There are 3 ways to turn a row about zero (a turn may also mirror it). The second row of each pair is the first, turned, with some noise. The first 30 pairs use one turn. New pairs use 3 turns, one after the other, and a turn may come again.
In the rows, zero is written as 128.
Some pairs, each with its turns in order after it:
[148 130 125 141 106 151 127 186 159]
[130 169 165 154 148 137 163 140 141]
z_476

[135 141 128 134  53 138  87 136 176]
[162 147 112  81 150 128 105 159  60]
z_472

[104  91 122 138  75 112  97 126 157]
[167 115 113  88  88 121 143 164 111]
z_364

[118 104 134 154 110 169 135 134 116]
[118 169 145 108 125 110 121 104 124]
z_472

[ 96 148 146  71  98 157 157 144 169]
[135 137 141 148  86 139 187 130  73]
z_476

[105 126 126 122  93 104 110 108 118]
[115 118 127 112 152 101 120 166 124]
z_472

[119 193 129 176 126 127 110  72 129]
[ 69 112  93  88 123 167  86 144 128]
z_472

[119 154 122 118 138  53 129 109 121]
[143  91 117 103 138 157 114  68 121]
z_476

[116 134 113 157  53 125  68  55 117]
[142 144 105  74  87  63 200 144 152]
z_364

[ 57 136 203 130 153 124 155 203 136]
[127  64  57 176 132 195  82 143 133]
z_364

[123 148 103 127 147 143  66 110 195]
[ 94 130 156  60 130 162 153 169 145]
z_364

[136 127 115 194 142 138 112 154 136]
[128 177 144 127 125 176 100 128 137]
z_472

[134 129 109 130 142  91 154 203 150]
[160 136 165 198 119 159 131 143 105]
z_472

[125 154 122 110 141 149  95 111  84]
[127  89 142  83 115 124 116 119 160]
z_472

[137 184 183 191 135  99 116 135 102]
[ 76 138 136 106  68 182 133 177 126]
z_472

[138 200 136 139 119 115  76 138 183]
[178 163 108 141 192 136 157  96 100]
z_476

[127 127  90 115 138 122  70 132 143]
[173 114 122 113 152 143  96 149 152]
z_472

[164  86 148 120 110 149 122 117  99]
[116 135 145  90 112  86 127 155 149]
z_476

[124 143 124  92 139 131 142 130 127]
[119 146 139 144 131 133 103 137 145]
z_364

[134 142 130 121 131 113 135  53  94]
[113  94  70  90 118 103 117 111 125]
z_476

[162 166 159 156  96  53 161  71 111]
[116 109  73  44 147 160 155  82 154]
z_476

[121 165 163 132 103 112 151 117 116]
[122 148  98  97 111 154 147 105 121]
z_476

[126 152 141 153 112 167 134 116 147]
[118 158  96 134 139 129 153 152 114]
z_476

[146 174 131 129 150 147 127  91 108]
[ 90 147 135 141 153 113 153 112 166]
z_364

[ 99 203  53 144 117 129 134  96 104]
[ 72 121  70 175 156 124 123  66 104]
z_476

[ 97 146 137  61 129 136 109 109 159]
[111 156 128 130 120 143 113 198 164]
z_364

[134 148 143 112 145 108 119 203 133]
[ 95  84 140 144 100 159  81 122 119]
z_364

[102 119  82  79 118 141 141 138 158]
[157 153 148 103 130 138  77 165 145]
z_364

[125 125 104 131 185 130 132  91 109]
[108 185 124 124 158 148 140 100 130]
z_364

[139 188 157 197 108 113  56 194 200]
[170 174 115 103  79 211  77 199  70]
z_472

New pairs. What belongs after each?
[145 124 117  96 167 133 137 144 126]
[135 102 145 100 133 162 116 138 134]
z_364 z_476 z_472

[131 154 110 132 134  99 104 182 125]
[122 147 176 103 118 135  93  99 124]
z_476 z_476 z_364

[151 131 132 125  82 163 129 124 133]
[130 153 108 164 145  99 149 134 129]
z_472 z_472 z_472

[125 151 115 127 122 108 157 126 170]
[145 135 118 125 117 134  85 161 139]
z_472 z_476 z_472

[136 162 108 126 100  89 144  53 114]
[102 118 182  80 129 130  74 158 111]
z_476 z_476 z_476

[203  74 140 150 121 125 203 177 112]
[199  97 186 164 161  95 150  92  72]
z_364 z_476 z_476

[144 198 165 119 153  79 123 158 129]
[141 134 105 139 149 126  97  42  99]
z_364 z_472 z_476

[ 95 157 150 156 125 139 130 141 156]
[126 130  96  87 124  89 136 124 136]
z_476 z_472 z_472

[133 133 128 138 130 113 120 130 106]
[126 139 143 112 122 129 117 129 117]
z_476 z_472 z_364

[132 102 133 203 121 164 130 147  82]
[168 168 107 137 175  85 136 163 165]
z_364 z_476 z_472

[114 132 146 119 169 121 126 152 122]
[ 99 135 133 114 104 132 146 159 136]
z_364 z_472 z_364

[110 141 138 104 143 140 141  53 119]
[127 117  84  81 156  80 141 118 118]
z_364 z_472 z_364

[115 137 143 110  53 117 107 149 123]
[ 96 156 149  85 152 125  94 171 137]
z_472 z_364 z_472

[ 54 109 117 139 115 144 126 151 120]
[104  70 159 150 148 131 107 111 103]
z_476 z_364 z_476

[118 118  79 147 141 111 119 120 125]
[124 156 125 127 148 110  89 118 150]
z_476 z_364 z_364

[138 201 135 147 101 157 178 157 150]
[104 161 132 152  54 115 126 137 185]
z_364 z_364 z_476

[112 132 123 106 136 143 127 130 122]
[118 123 115 141 128 139 108 133 136]
z_476 z_472 z_364

[123 148 117 166 124 144  82 112  93]
[131 110 102 118 163  93  86 132 145]
z_476 z_476 z_476

[195 116 133 112  53  90  69 181 101]
[116 138  86 113 152 139 155 136   4]
z_472 z_476 z_472

[106 129 181 176 140 139 105 119 170]
[173 119  84 131 144  96 135 175 103]
z_472 z_364 z_472

[136 113 138 127 129 135 147  73 102]
[131 132  80 158 130 121 152 138 103]
z_476 z_476 z_364

[122 130 125 134 155 163 130 163 123]
[ 97 115 111 121 135  98 103 137 145]
z_476 z_472 z_364

[122 147 130 131 157 126 111 117 128]
[148 126 122 150 120 115 137 147 130]
z_476 z_472 z_476

[129 107 124 144 168 138 121  64 125]
[137  90 150  73 119  92 139 141 131]
z_476 z_364 z_472

[128 111  74 165 119 138 149  96 180]
[188 115 194 151 109 118 136 127 121]
z_364 z_476 z_364

[128 128 123 133 105 143 143 203 141]
[129 118 158 108 151 106  89 106 176]
z_476 z_476 z_364

[ 53 135 127 139 119 116  77 129  82]
[119  84 133 169 162  96  73 162 101]
z_476 z_364 z_472

[155 179 138 155 169 109 145 130 153]
[136  96 136 108 119 112  61 104 118]
z_364 z_476 z_364

[128  83 203 140  88 131 125 130 115]
[104 187 177 130 111  89 146 141 152]
z_472 z_472 z_472

[ 78  74 138 203 119 150 145 203 120]
[212  55  96 141 125 135 171 172 146]
z_364 z_472 z_476

[138 121 111 169 112 114  97 155 144]
[109 102 138 129  91 129 126  83 132]
z_364 z_364 z_364

[140 119  70 203 125  93  82 121 124]
[142 157 159 120 192  82  99 131 187]
z_476 z_476 z_476

[143 120 135 113 140 130 111 136 143]
[124 156 122 121 134 120 133 117 114]
z_364 z_476 z_476

[ 96  53 108 125 138 128 136 125 118]
[ 71  92 117 161 110 104 123 149 141]
z_476 z_476 z_364

[155 127 122 137 124 135  86 127 136]
[122 128 135  95 135  96 137 130 109]
z_364 z_476 z_472

